Every row belongs to one group in each of 4 separate groupings. Each group adds its own fixed numbers to the row, and there is some noise. The rows also spread widely along 11 directions, which tell nothing about the answers.
Some rows, each with its group in each grouping after it:
1  -5  2  -5  -4  9  -2  40  -25  -33  -29  -9  -20  13  15  -9  17  -13  -24  1  11  25  -49  -46  13  14  6  -28  -9  -12  4  -3  -20  -43  -12  8  12
Z89 Z403 melep (2)
4  -2  -4  -5  -17  -6  12  -14  11  -10  24  7  -8  23  -28  24  20  -7  13  7  24  -5  -8  -5  -4  -14  9  -4  6  1  -18  20  -20  -3  11  9  22
Z260 Z632 Bino (2)
-16  -6  20  -16  -12  35  5  -10  6  -5  1  -13  -14  13  -3  -6  21  -12  10  9  -13  0  11  18  -12  -11  23  1  15  -4  18  -5  -11  10  -6  2  -1
Z89 Z975 melep (4)
-3  7  4  -7  8  10  11  -10  12  21  2  12  5  -7  -35  5  10  1  10  16  -12  -15  23  40  -21  -18  8  20  15  23  -4  -3  -15  22  23  -8  -19
Z260 Z403 Dig (5)
22  20  -19  22  -5  -26  10  -1  19  -2  -7  14  22  -11  -32  1  -15  1  -7  4  5  -15  -5  6  -3  -8  -16  5  8  18  -23  11  -10  9  35  -13  -10
Z200 Z632 Bino (1)
21  22  3  29  -8  3  12  13  15  -9  -11  8  16  -14  -24  12  -22  3  2  -12  -4  -4  -17  -24  26  -1  12  -9  -9  28  -8  -3  3  9  18  -5  -28
Z765 Z517 Zogi (0)
-3  -8  -13  -13  25  8  10  17  -1  22  10  21  -6  -1  -27  27  9  9  -7  27  18  9  7  -8  16  -16  9  3  5  23  -4  -6  -25  7  13  19  -2
Z200 Z517 Zogi (5)
-10  1  1  -27  1  -1  -2  36  5  -5  -20  2  -5  -6  -10  -1  6  11  -30  -3  -12  5  -5  0  -6  -1  -20  18  6  5  13  -11  -15  -19  -2  -20  -10
Z765 Z975 Dig (4)
19  0  10  -17  1  2  -29  -5  2  13  -7  -1  17  -3  -20  8  -1  7  4  -2  -13  -21  -1  20  -27  3  4  29  -5  -10  -1  -4  2  -8  -10  -36  -30
Z200 Z403 Dig (3)
16  -6  -23  3  -1  21  2  -11  15  23  7  12  -8  14  -15  19  13  -5  8  26  22  -6  21  -4  7  -13  21  6  4  9  -11  -5  -19  23  25  29  9
Z89 Z975 Dig (0)
-8  3  3  -23  -34  41  20  13  13  -5  -37  -22  -21  6  11  12  23  -10  -20  16  6  -3  11  4  -3  -5  -16  4  18  -8  3  -22  -5  15  14  2  19
Z260 Z975 Bino (1)
19  3  -1  5  0  -1  -30  2  -12  7  -16  -9  19  -17  5  17  -5  17  -11  -2  -6  -10  -3  6  6  15  -15  8  -11  -12  3  -14  16  -9  -6  -25  -27
Z89 Z403 Zogi (3)
-25  27  -20  21  -10  -22  -6  -5  -12  -20  11  9  9  -18  10  -16  -14  4  5  -35  -11  6  -2  -2  28  15  0  -15  -9  17  10  15  12  -4  -4  -7  -10
Z89 Z632 Dig (5)
1  21  -1  24  -33  17  40  3  28  -12  -21  -5  3  -6  -10  9  0  -11  -5  -2  -11  -9  16  -5  12  -9  4  -5  15  19  1  -8  5  21  34  2  5
Z89 Z517 Bino (4)
-5  -23  7  9  1  9  -20  -23  -24  1  31  -9  -13  15  26  26  12  0  -4  9  19  20  -24  1  22  2  -4  -32  -9  -20  2  5  -4  -5  -14  7  17
Z200 Z517 Dig (5)
-22  30  -26  -5  -35  -11  17  -3  13  -17  -5  5  -2  2  -7  -5  -1  -4  2  -34  3  -4  8  -14  13  6  6  0  2  15  0  10  3  7  8  5  14
Z260 Z975 Dig (3)
13  5  -11  -30  -17  23  3  15  8  14  -36  2  -16  10  -21  5  20  -1  -13  24  26  -8  2  9  -21  -9  -15  31  12  1  -22  -10  -21  13  23  1  10
Z260 Z975 melep (1)
18  21  -17  -4  -12  4  6  -2  34  6  -18  4  13  -11  -33  -6  -13  -7  18  -1  -12  -23  24  -8  -10  -2  30  19  -1  20  -3  2  -9  10  17  -11  -23
Z260 Z975 Bino (1)
-33  18  2  -10  3  -10  -7  18  -19  -1  -10  8  -3  -16  3  -14  -2  18  -17  -18  -5  15  -15  15  12  4  -26  7  2  9  4  -3  5  9  -9  -9  -18
Z765 Z517 Zogi (0)
9  -24  -12  -10  11  12  -22  -1  -10  19  -14  -4  -11  8  11  1  18  -1  -27  32  3  4  5  7  -13  -1  -12  -6  4  -18  6  -12  -20  -9  3  2  4
Z260 Z975 Dig (3)
-8  -2  -42  15  -16  6  17  -25  9  10  15  6  -13  16  10  19  6  -6  4  9  23  3  27  -19  23  -3  15  -17  2  11  -2  0  -1  23  27  41  30
Z200 Z517 Dig (0)
11  11  12  7  -5  4  -9  11  -15  -13  -11  5  -3  0  -13  -4  -8  -8  3  -6  15  11  -45  -24  15  3  12  -15  -9  4  -18  11  -12  -2  -5  0  -8
Z200 Z517 Zogi (1)
-2  16  12  -1  10  4  -17  27  -22  -2  -16  8  3  -24  -11  3  -4  15  -7  -3  0  11  -27  -4  23  7  -10  4  -10  11  -5  -6  -4  -2  -9  -16  -33
Z260 Z632 Zogi (2)
-16  -6  15  -2  -6  13  -12  8  -25  -15  11  -16  -17  6  25  27  12  17  -18  -6  18  28  -37  -3  41  6  -30  -23  -8  -18  2  -7  0  -5  -15  3  7
Z260 Z975 melep (4)
23  0  6  13  -2  15  -5  10  -4  -6  -17  3  -6  9  -10  -8  7  -17  -9  13  10  7  -30  -10  -3  -5  7  -16  0  -1  -12  2  -27  -8  12  -1  3
Z89 Z975 Dig (5)
-5  25  -6  2  -36  -5  6  -42  16  1  5  -3  12  1  -20  1  0  -5  29  -21  -7  -29  25  23  -17  -1  17  14  6  4  -5  11  20  20  11  -7  -1
Z260 Z403 Zogi (3)
-10  -3  25  -4  -28  14  5  13  -1  -39  -12  -27  -5  3  18  4  9  -9  -22  -21  -26  1  -19  -2  -1  8  -18  -20  -1  -10  25  -6  8  -31  -16  -34  1
Z765 Z632 Dig (5)
21  8  -21  8  -28  -8  -12  -12  -2  -3  -32  -10  2  1  6  -15  -5  -10  -5  1  3  -16  1  -9  -21  12  -3  1  -5  -15  -5  -1  5  -13  14  -6  11
Z765 Z403 Zogi (1)
8  -5  -11  -5  -6  9  18  4  16  -6  5  -3  -1  13  -14  32  10  -2  2  13  10  -5  11  -21  6  -5  17  0  2  10  5  -9  -7  -8  12  10  7
Z200 Z403 melep (2)
-23  -11  -14  -15  2  -7  -18  -4  -18  -2  14  -2  -7  2  17  -1  14  4  -9  -3  -4  6  9  12  0  7  -11  -3  -3  -7  18  5  -3  -19  -15  -7  5
Z89 Z632 Dig (5)
-10  16  5  -12  -41  19  24  15  5  -21  -13  -6  -16  14  -5  24  11  -4  -9  -17  25  6  -26  -20  20  0  -12  -2  4  7  -19  0  -2  8  10  3  27
Z200 Z517 Dig (1)
1  13  -7  -30  1  -14  -25  20  0  -4  -19  1  8  -12  -7  -10  -10  11  -13  -19  -10  -5  -15  2  -13  12  -14  26  -10  0  4  0  -4  -19  -17  -36  -26
Z200 Z975 Dig (1)
-20  27  10  -12  -25  12  24  32  -1  -21  -38  3  -4  -8  -21  -14  11  -6  -19  -12  -10  -2  -10  4  -3  -3  -13  4  17  16  -4  -5  -4  3  11  -9  -3
Z260 Z632 Zogi (3)
-3  26  -21  -1  -37  -5  35  3  35  -15  -5  0  7  -5  -16  28  -5  2  -4  -26  -6  -16  20  -10  12  0  -5  12  0  29  2  0  14  2  25  -15  6
Z260 Z517 Dig (5)

New rows, each followed by its group in each grouping:
16  5  -10  29  -41  10  8  -42  7  -7  -1  -9  -7  22  3  -5  2  -23  16  1  13  -8  -1  -3  -7  -2  19  -17  3  -13  -12  12  6  14  26  14  30
Z200 Z517 melep (4)
18  12  -12  23  2  5  -6  -16  24  20  0  2  20  -14  -10  13  -17  15  6  8  -7  -16  25  16  6  -3  1  12  -2  16  4  -13  10  30  22  -9  -32
Z765 Z975 melep (0)
-32  17  1  5  -7  7  -26  6  -37  -1  -6  -2  -4  -18  33  2  -8  17  -11  -25  4  23  -20  1  42  19  -18  -11  -11  -5  4  -7  19  16  -21  -4  -12
Z200 Z517 Dig (3)
-29  19  -41  -39  3  -28  -5  22  4  5  -4  17  -3  -7  -16  -6  -4  22  -10  -15  7  0  17  -3  1  5  -11  36  0  21  4  4  -9  -3  -5  -2  -6
Z765 Z975 melep (1)
-22  3  5  -1  -13  -5  0  -2  -7  -15  -15  -15  4  -10  18  -12  2  1  -24  -12  -28  2  0  12  -3  7  -19  -14  5  -4  24  -6  13  -11  -9  -19  -9
Z260 Z517 Zogi (3)
-12  10  5  -24  -13  -9  3  13  -4  -24  -4  -2  -4  9  -14  -2  13  -1  -6  -19  0  -1  -23  7  -12  2  -8  10  2  -1  1  9  -6  -23  -9  -20  3
Z89 Z403 melep (5)
-24  19  13  19  -8  6  -26  -1  -34  -9  -14  -11  -5  -15  38  -14  -7  15  -13  -11  5  24  -30  16  28  13  -33  -14  -6  -12  3  -10  14  17  -14  -8  -11
Z765 Z975 melep (2)
36  1  -21  39  8  20  -2  13  -2  18  -25  8  6  -12  -1  17  -7  2  -15  34  16  6  0  -18  28  2  1  -14  -7  15  -12  -16  -9  13  37  10  -9
Z89 Z517 melep (5)
-9  17  -5  9  -20  20  12  -32  16  13  8  3  3  -7  -10  9  -2  -4  26  -3  -10  -15  35  22  3  -7  23  7  4  21  2  2  10  34  17  -1  -7
Z260 Z517 Dig (5)
2  1  9  4  -19  47  10  -17  15  5  5  -11  -9  8  -1  27  6  -9  20  11  10  -6  15  -8  23  -6  28  -10  4  9  -1  -11  -2  32  8  16  2
Z200 Z975 Dig (1)
16  -1  -26  -26  -16  18  -10  0  2  28  -31  8  -14  8  -7  2  15  -8  -1  25  19  -10  20  -1  -28  -3  11  36  1  -8  -13  -10  -10  8  14  3  13
Z200 Z517 Dig (2)
-12  1  -14  -7  -25  28  -13  12  -30  -6  -25  -6  -23  5  28  -8  18  -13  -7  0  16  12  -4  -18  15  15  2  -10  -6  -13  3  -6  -2  -6  -5  11  23
Z89 Z632 Dig (5)
-18  14  -1  -33  -13  -17  -15  -15  6  -1  15  8  -2  5  -25  -12  5  5  16  -28  -8  -10  1  25  -23  -3  4  31  0  -1  0  20  -7  -5  -13  -21  -9
Z260 Z975 Dig (4)
-21  5  -7  -20  10  -6  6  17  -11  11  0  22  -7  5  -27  10  17  10  -14  7  21  6  -10  13  -1  -12  -16  16  16  13  -20  0  -24  11  11  8  7
Z200 Z403 Dig (3)
-18  1  -41  -33  0  -18  -5  1  -12  15  9  21  -16  7  -16  4  15  4  3  1  28  6  12  -9  -2  -1  10  16  -3  7  -7  16  -16  -8  2  21  20
Z260 Z517 Zogi (5)
-19  6  -1  -50  10  5  -12  38  -6  18  -18  9  1  -15  -19  18  12  28  -23  0  -3  -3  11  17  -3  -1  -23  45  7  9  6  -17  -2  0  -14  -22  -25
Z89 Z517 Zogi (3)
0  -4  -25  -30  2  17  3  8  6  28  -13  21  -16  9  -28  -2  18  -6  4  20  12  -5  23  -3  -16  -11  26  26  5  16  -8  -1  -27  11  16  19  1
Z260 Z517 Dig (0)
-14  10  -9  -23  6  -3  -10  10  -11  8  8  24  -6  -1  -34  1  8  8  9  -1  17  3  -8  6  5  -5  3  18  0  20  -20  15  -25  8  1  4  -9
Z260 Z632 Dig (1)
19  -18  -9  10  32  12  -11  9  0  28  -10  9  7  -15  -11  6  -3  3  -14  39  -13  2  20  -3  -2  -7  14  -4  0  13  14  -16  -18  -3  12  1  -26
Z765 Z517 Zogi (5)
15  6  -38  7  -8  1  -12  -8  -12  26  -12  21  -12  10  -7  1  10  3  -2  20  45  2  -2  2  2  -2  -6  14  -2  -1  -33  3  -13  25  30  26  18
Z89 Z517 melep (0)
5  0  3  2  23  -7  -34  1  -22  12  4  10  0  -5  -4  -4  -1  16  -9  9  13  14  -35  20  7  1  -21  1  -8  -7  -13  1  -14  6  -4  -8  -26
Z260 Z975 melep (0)
-19  9  -16  -15  20  -20  0  16  1  0  4  13  8  -13  -17  -5  -8  13  -6  -8  -13  1  5  -2  5  2  2  7  2  26  9  1  -12  -10  -3  -6  -22
Z200 Z403 Dig (1)
19  -11  2  -25  8  17  -36  11  -7  16  -15  3  -7  -1  -15  -7  5  -2  6  10  -5  -1  -6  -6  -13  5  24  19  -13  -9  2  -3  -22  -17  -13  -14  -23
Z260 Z975 Dig (4)
-10  -10  -3  5  14  14  -15  -18  -7  19  5  -1  1  -8  7  -8  1  -2  10  14  -22  -3  29  15  -6  1  25  -5  0  5  24  -8  -4  3  -5  0  -20
Z765 Z403 Dig (5)
-16  -4  -34  5  -4  -9  -17  -9  -24  -2  0  -4  -12  4  30  -3  7  6  -10  -4  14  14  -4  -12  19  18  -7  -21  -12  -13  8  -2  7  -10  -1  19  11
Z260 Z403 melep (0)
8  16  -12  -15  8  5  13  9  24  18  0  18  9  -6  -48  21  -5  9  10  13  13  -13  15  -1  5  -18  14  26  9  34  -15  -2  -19  24  21  6  -17
Z200 Z975 Zogi (1)
-17  -12  19  -45  -26  33  9  4  0  -9  -5  -7  -28  29  -16  6  35  -18  3  0  2  -2  -3  -3  -22  -9  22  8  9  -8  2  6  -19  -8  -16  1  20
Z260 Z517 Dig (3)
4  20  25  -17  -30  35  10  5  22  -1  -26  -10  -1  -3  -16  13  11  0  1  0  -8  -16  3  24  -13  -9  -7  27  10  6  -5  -16  2  21  9  -26  -14
Z260 Z975 Dig (2)
-13  14  -7  -28  -31  15  -20  9  -23  -5  -27  -3  -24  11  12  -22  11  -10  4  -19  21  8  -20  -16  -2  13  8  10  -9  -21  -5  4  0  0  -17  10  14
Z765 Z975 Zogi (0)
8  -7  -15  -15  14  12  -7  19  9  14  -15  6  -3  -4  -12  2  6  1  -11  21  -2  -2  13  -8  -2  -2  9  10  3  13  6  -10  -25  -5  6  1  -14
Z89 Z975 Dig (1)
2  -2  -9  -9  -10  9  30  8  25  0  -11  4  -5  6  -22  15  16  -7  -21  16  -3  -7  13  7  -14  -16  -10  3  16  21  -1  -5  -17  -3  31  -4  13
Z260 Z517 Dig (5)
12  -3  -4  -6  -23  12  12  1  16  -14  -7  -17  1  8  -4  30  3  -6  1  -1  3  -12  3  -27  7  3  11  -8  -3  0  5  -8  6  -15  6  0  8
Z200 Z403 Zogi (1)
2  2  -3  4  -15  12  -25  -2  -28  2  -30  -9  -15  -1  27  -21  5  -8  -13  8  12  11  -18  3  -3  9  -14  -11  -5  -25  0  -6  0  -3  -3  2  12
Z765 Z975 Zogi (5)
15  26  -17  43  -5  2  -18  -5  -20  16  -18  22  6  -20  -8  -13  -13  4  5  4  18  2  -8  5  24  4  -4  -2  -5  11  -28  3  -5  31  33  10  -13
Z89 Z632 Dig (4)
-32  -1  7  -14  -22  22  11  11  -14  -8  -24  -12  -27  7  25  -5  27  -4  -31  6  -1  16  -2  17  -1  -3  -31  -4  18  -10  7  -13  -3  4  5  2  24
Z89 Z517 Dig (4)
15  2  -35  19  -16  -7  1  -16  4  4  -27  1  -5  6  6  -23  1  -16  -8  19  4  -3  10  -8  -20  2  8  -9  2  -3  -1  2  -7  -4  27  10  15
Z260 Z517 melep (2)
14  7  -25  -2  -25  -5  -3  3  -8  0  -16  12  -9  17  -13  4  12  -10  -12  3  33  -4  -14  -10  -8  0  -10  5  3  -9  -27  10  -13  -1  22  7  30
Z200 Z632 Dig (3)
1  -4  12  21  4  7  6  21  -11  -9  -17  -9  2  -10  7  14  1  9  -29  12  -5  12  -16  -6  23  -1  -26  -24  5  1  6  -20  -2  -8  14  -1  -6
Z765 Z403 Zogi (4)
-7  29  -20  -13  -3  -18  -1  21  4  -6  -19  12  6  -18  -22  -11  -13  9  -5  -18  0  -1  -7  -11  8  6  -3  14  -4  23  -6  4  -8  -3  5  -8  -19
Z260 Z975 Zogi (1)
28  1  -12  4  -2  13  1  -4  14  16  -11  2  9  2  -25  19  -1  0  4  24  12  -16  11  -1  -5  -6  8  13  3  11  -14  -10  -10  13  28  2  -8
Z200 Z403 melep (1)
19  -19  -5  -2  7  16  -29  5  -21  20  -35  -12  -6  -9  22  0  8  5  -32  36  5  6  -8  7  -8  6  -28  -5  -2  -22  2  -22  -7  -9  4  -8  -7
Z260 Z517 Zogi (1)
18  -10  9  4  -2  8  -24  -4  -5  -2  -18  -19  1  -2  23  -7  3  -7  -15  17  -7  3  -17  6  -15  4  -10  -10  -2  -29  11  -11  -1  -13  -9  -21  -9
Z200 Z975 Bino (2)
5  9  -33  -27  -20  9  -8  25  -10  -4  -40  5  -16  6  -8  -23  9  -15  -1  1  13  -5  6  -29  -11  14  20  20  -5  0  -4  4  -15  -16  4  7  8
Z89 Z632 melep (1)
3  38  -24  2  -20  -13  26  18  21  -6  -12  23  11  -11  -44  17  -12  6  5  -23  12  -12  5  -28  22  -1  12  14  -3  38  -19  8  -1  11  25  4  -7
Z260 Z517 Zogi (3)
-2  -36  17  -24  -10  24  -9  -6  -8  -11  12  -22  -23  34  9  13  33  -11  -8  17  5  4  -11  4  -18  -4  -1  -13  4  -29  14  -1  -14  -23  -17  -1  17
Z765 Z632 melep (0)
9  -10  -9  -7  -3  -5  -14  -22  -8  7  15  9  -13  28  -13  -3  19  -7  7  14  27  3  -19  13  -19  -8  5  2  1  -12  -19  19  -20  1  4  9  16
Z89 Z517 melep (0)
-20  18  -24  10  -21  -26  18  -22  7  -16  6  7  -3  7  -2  -15  -1  -9  4  -12  4  0  3  -5  -6  -3  7  -12  7  11  3  17  4  2  11  13  21
Z200 Z517 Zogi (2)
14  -9  -7  27  0  14  -14  -30  -15  22  9  5  -7  8  2  9  3  -7  12  27  21  6  3  -1  11  -6  16  -19  -4  -5  -10  3  -8  19  15  24  12
Z765 Z517 Zogi (5)
20  11  -22  19  -12  5  13  -3  13  -2  -26  8  -2  5  -20  -27  0  -26  3  19  7  -7  2  -21  -9  -8  28  -14  10  15  -10  7  -26  6  30  23  10
Z89 Z975 Zogi (1)
12  12  13  26  -18  15  -4  -20  8  -8  -5  -15  12  -11  1  4  -7  -1  12  1  -17  -12  3  15  3  5  3  -6  -3  4  6  -7  16  12  9  -22  -24
Z260 Z632 melep (2)
-18  5  14  -25  -19  -7  -20  -28  2  -9  20  -17  0  4  4  4  6  8  11  -20  -5  -6  -8  34  -12  1  -16  9  -1  -19  3  13  8  1  -27  -28  -6
Z260 Z975 Bino (1)
22  6  7  14  -2  9  7  9  8  -2  -13  16  5  8  -42  -2  1  -16  9  6  0  -9  -14  -17  -7  -10  32  -5  4  17  -17  7  -26  0  18  2  -9
Z765 Z403 Dig (3)
1  8  19  2  4  17  11  -2  6  12  14  18  4  3  -46  25  9  5  14  12  13  -4  -3  12  11  -22  16  6  13  24  -19  5  -18  32  13  9  -13
Z89 Z517 Zogi (3)
-5  -2  -15  -26  -7  9  -7  7  -5  16  -43  -4  -9  -1  4  -27  12  -4  -27  25  -4  -3  12  25  -41  -2  -20  26  16  -7  1  -12  -9  4  11  -11  2
Z200 Z517 melep (1)
10  25  -13  38  -33  0  -4  -19  -4  -20  -17  -9  5  -7  13  -9  -18  -10  13  -25  1  -3  -16  -24  23  20  11  -28  -17  3  -9  7  12  1  13  2  2
Z260 Z403 Dig (1)
-5  17  -9  -9  -6  3  3  20  0  -4  -6  14  -2  -5  -17  8  0  3  0  -15  6  4  -9  -15  17  3  11  11  -7  21  -5  5  -9  -3  1  -6  -8
Z89 Z517 Dig (5)
6  10  -24  23  12  -37  -6  3  -3  -7  3  12  15  -14  -8  7  -15  16  -19  -6  5  5  -24  -7  21  6  -26  -17  -8  17  -12  7  -10  -13  20  -5  -11
Z260 Z403 Dig (1)
-31  37  14  1  -17  15  12  -6  -5  5  -3  14  -5  -14  -17  -3  3  8  10  -16  3  3  -4  37  12  -8  -10  14  10  26  -16  4  2  45  12  -6  -11
Z260 Z517 Dig (5)
24  3  -10  4  3  5  -1  9  -5  7  -6  21  -7  8  -44  7  5  -10  21  12  25  0  -16  -35  9  -6  41  -3  -9  12  -25  11  -30  -8  18  26  0
Z260 Z403 Zogi (4)
8  3  -1  -9  -16  14  17  -6  22  -3  -3  5  -5  10  -29  2  9  -17  11  2  -8  -13  9  -3  -17  -9  29  5  4  17  0  8  -15  -3  13  -5  2
Z260 Z517 Dig (5)
9  -19  -11  -10  -5  -1  -16  17  -13  -11  -25  -15  -9  6  22  -11  4  -6  -30  7  -8  11  -19  -22  -10  13  -6  -12  -8  -23  18  -6  -6  -40  -8  -12  4
Z200 Z517 melep (4)
-26  16  -12  -9  -19  -6  11  -15  8  -6  21  10  -5  14  -12  10  12  1  8  -18  13  -2  6  9  10  -7  3  4  9  11  -6  14  -6  18  2  12  16
Z89 Z975 Dig (3)
13  2  -11  -7  -17  -6  14  7  30  -14  -6  -10  5  5  -7  19  4  2  -25  -8  -7  -10  -5  -2  -6  -4  -23  0  1  5  5  -6  -2  -17  17  -20  1
Z260 Z975 Dig (0)
30  -15  -16  25  -12  12  10  6  8  -4  -16  -8  0  9  2  29  0  -9  -22  20  9  0  1  -42  18  1  6  -30  -3  -2  2  -13  -6  -14  20  15  16
Z765 Z517 Zogi (3)
-31  24  -3  4  -20  -16  9  -11  -2  -15  11  1  5  -3  2  6  -5  13  -5  -29  2  5  -7  16  16  2  -20  0  5  9  0  9  17  18  0  -10  1
Z200 Z517 melep (3)
17  -7  3  -30  -9  10  -14  16  -1  2  -27  -5  -13  10  -9  3  19  -2  -25  16  14  0  -25  5  -24  -3  -24  14  2  -14  -15  -5  -25  -16  3  -15  7
Z260 Z975 Dig (1)
26  -26  -11  11  15  7  9  6  15  8  -6  9  -5  11  -24  2  7  -16  -13  36  -8  3  3  -22  -9  -14  24  -20  4  12  4  0  -37  -21  26  12  1
Z260 Z517 Dig (4)
3  3  -7  -13  -19  13  -6  2  9  -6  -13  -9  -4  0  2  -8  -3  -14  11  -8  -12  -4  10  -20  -4  6  31  6  -6  -10  16  -1  0  -9  -10  -4  -5
Z200 Z975 Bino (4)
-1  -25  -14  2  34  -8  -15  10  0  10  14  5  6  -1  0  14  1  12  -27  21  -10  11  8  -7  10  -4  -5  -17  1  6  22  -10  -23  -20  -5  2  -14
Z765 Z975 Dig (3)
17  -1  -8  2  -6  -24  -10  5  16  -15  -4  -7  16  1  -1  9  -3  6  -31  -11  -14  -8  -13  1  -11  5  -26  -2  -3  -6  8  1  -3  -30  1  -32  -7
Z89 Z975 Dig (3)
15  3  -13  30  -22  20  13  -11  0  3  -3  -2  -7  6  7  32  6  -7  -1  14  30  4  -2  -20  33  -4  2  -24  -3  5  -15  -6  1  18  28  26  24
Z89 Z517 Zogi (5)
4  -16  19  19  -6  20  24  -24  17  -10  31  -13  2  8  -15  36  13  -9  8  17  -9  -6  9  9  13  -18  11  -34  10  12  12  1  -6  1  13  3  1
Z260 Z632 Zogi (5)
-15  16  2  -27  -1  -13  14  27  12  -6  18  23  4  -3  -48  26  9  20  -1  -17  4  -4  -3  9  9  -12  -12  33  7  30  -11  10  -17  -2  7  -16  -13
Z89 Z632 Dig (4)
-12  24  -2  18  -18  4  18  11  8  -10  6  1  11  -12  -5  48  -8  24  -9  -24  9  -1  1  -10  52  6  -21  -5  -2  23  -6  -14  18  20  15  -1  -5
Z765 Z403 Dig (3)
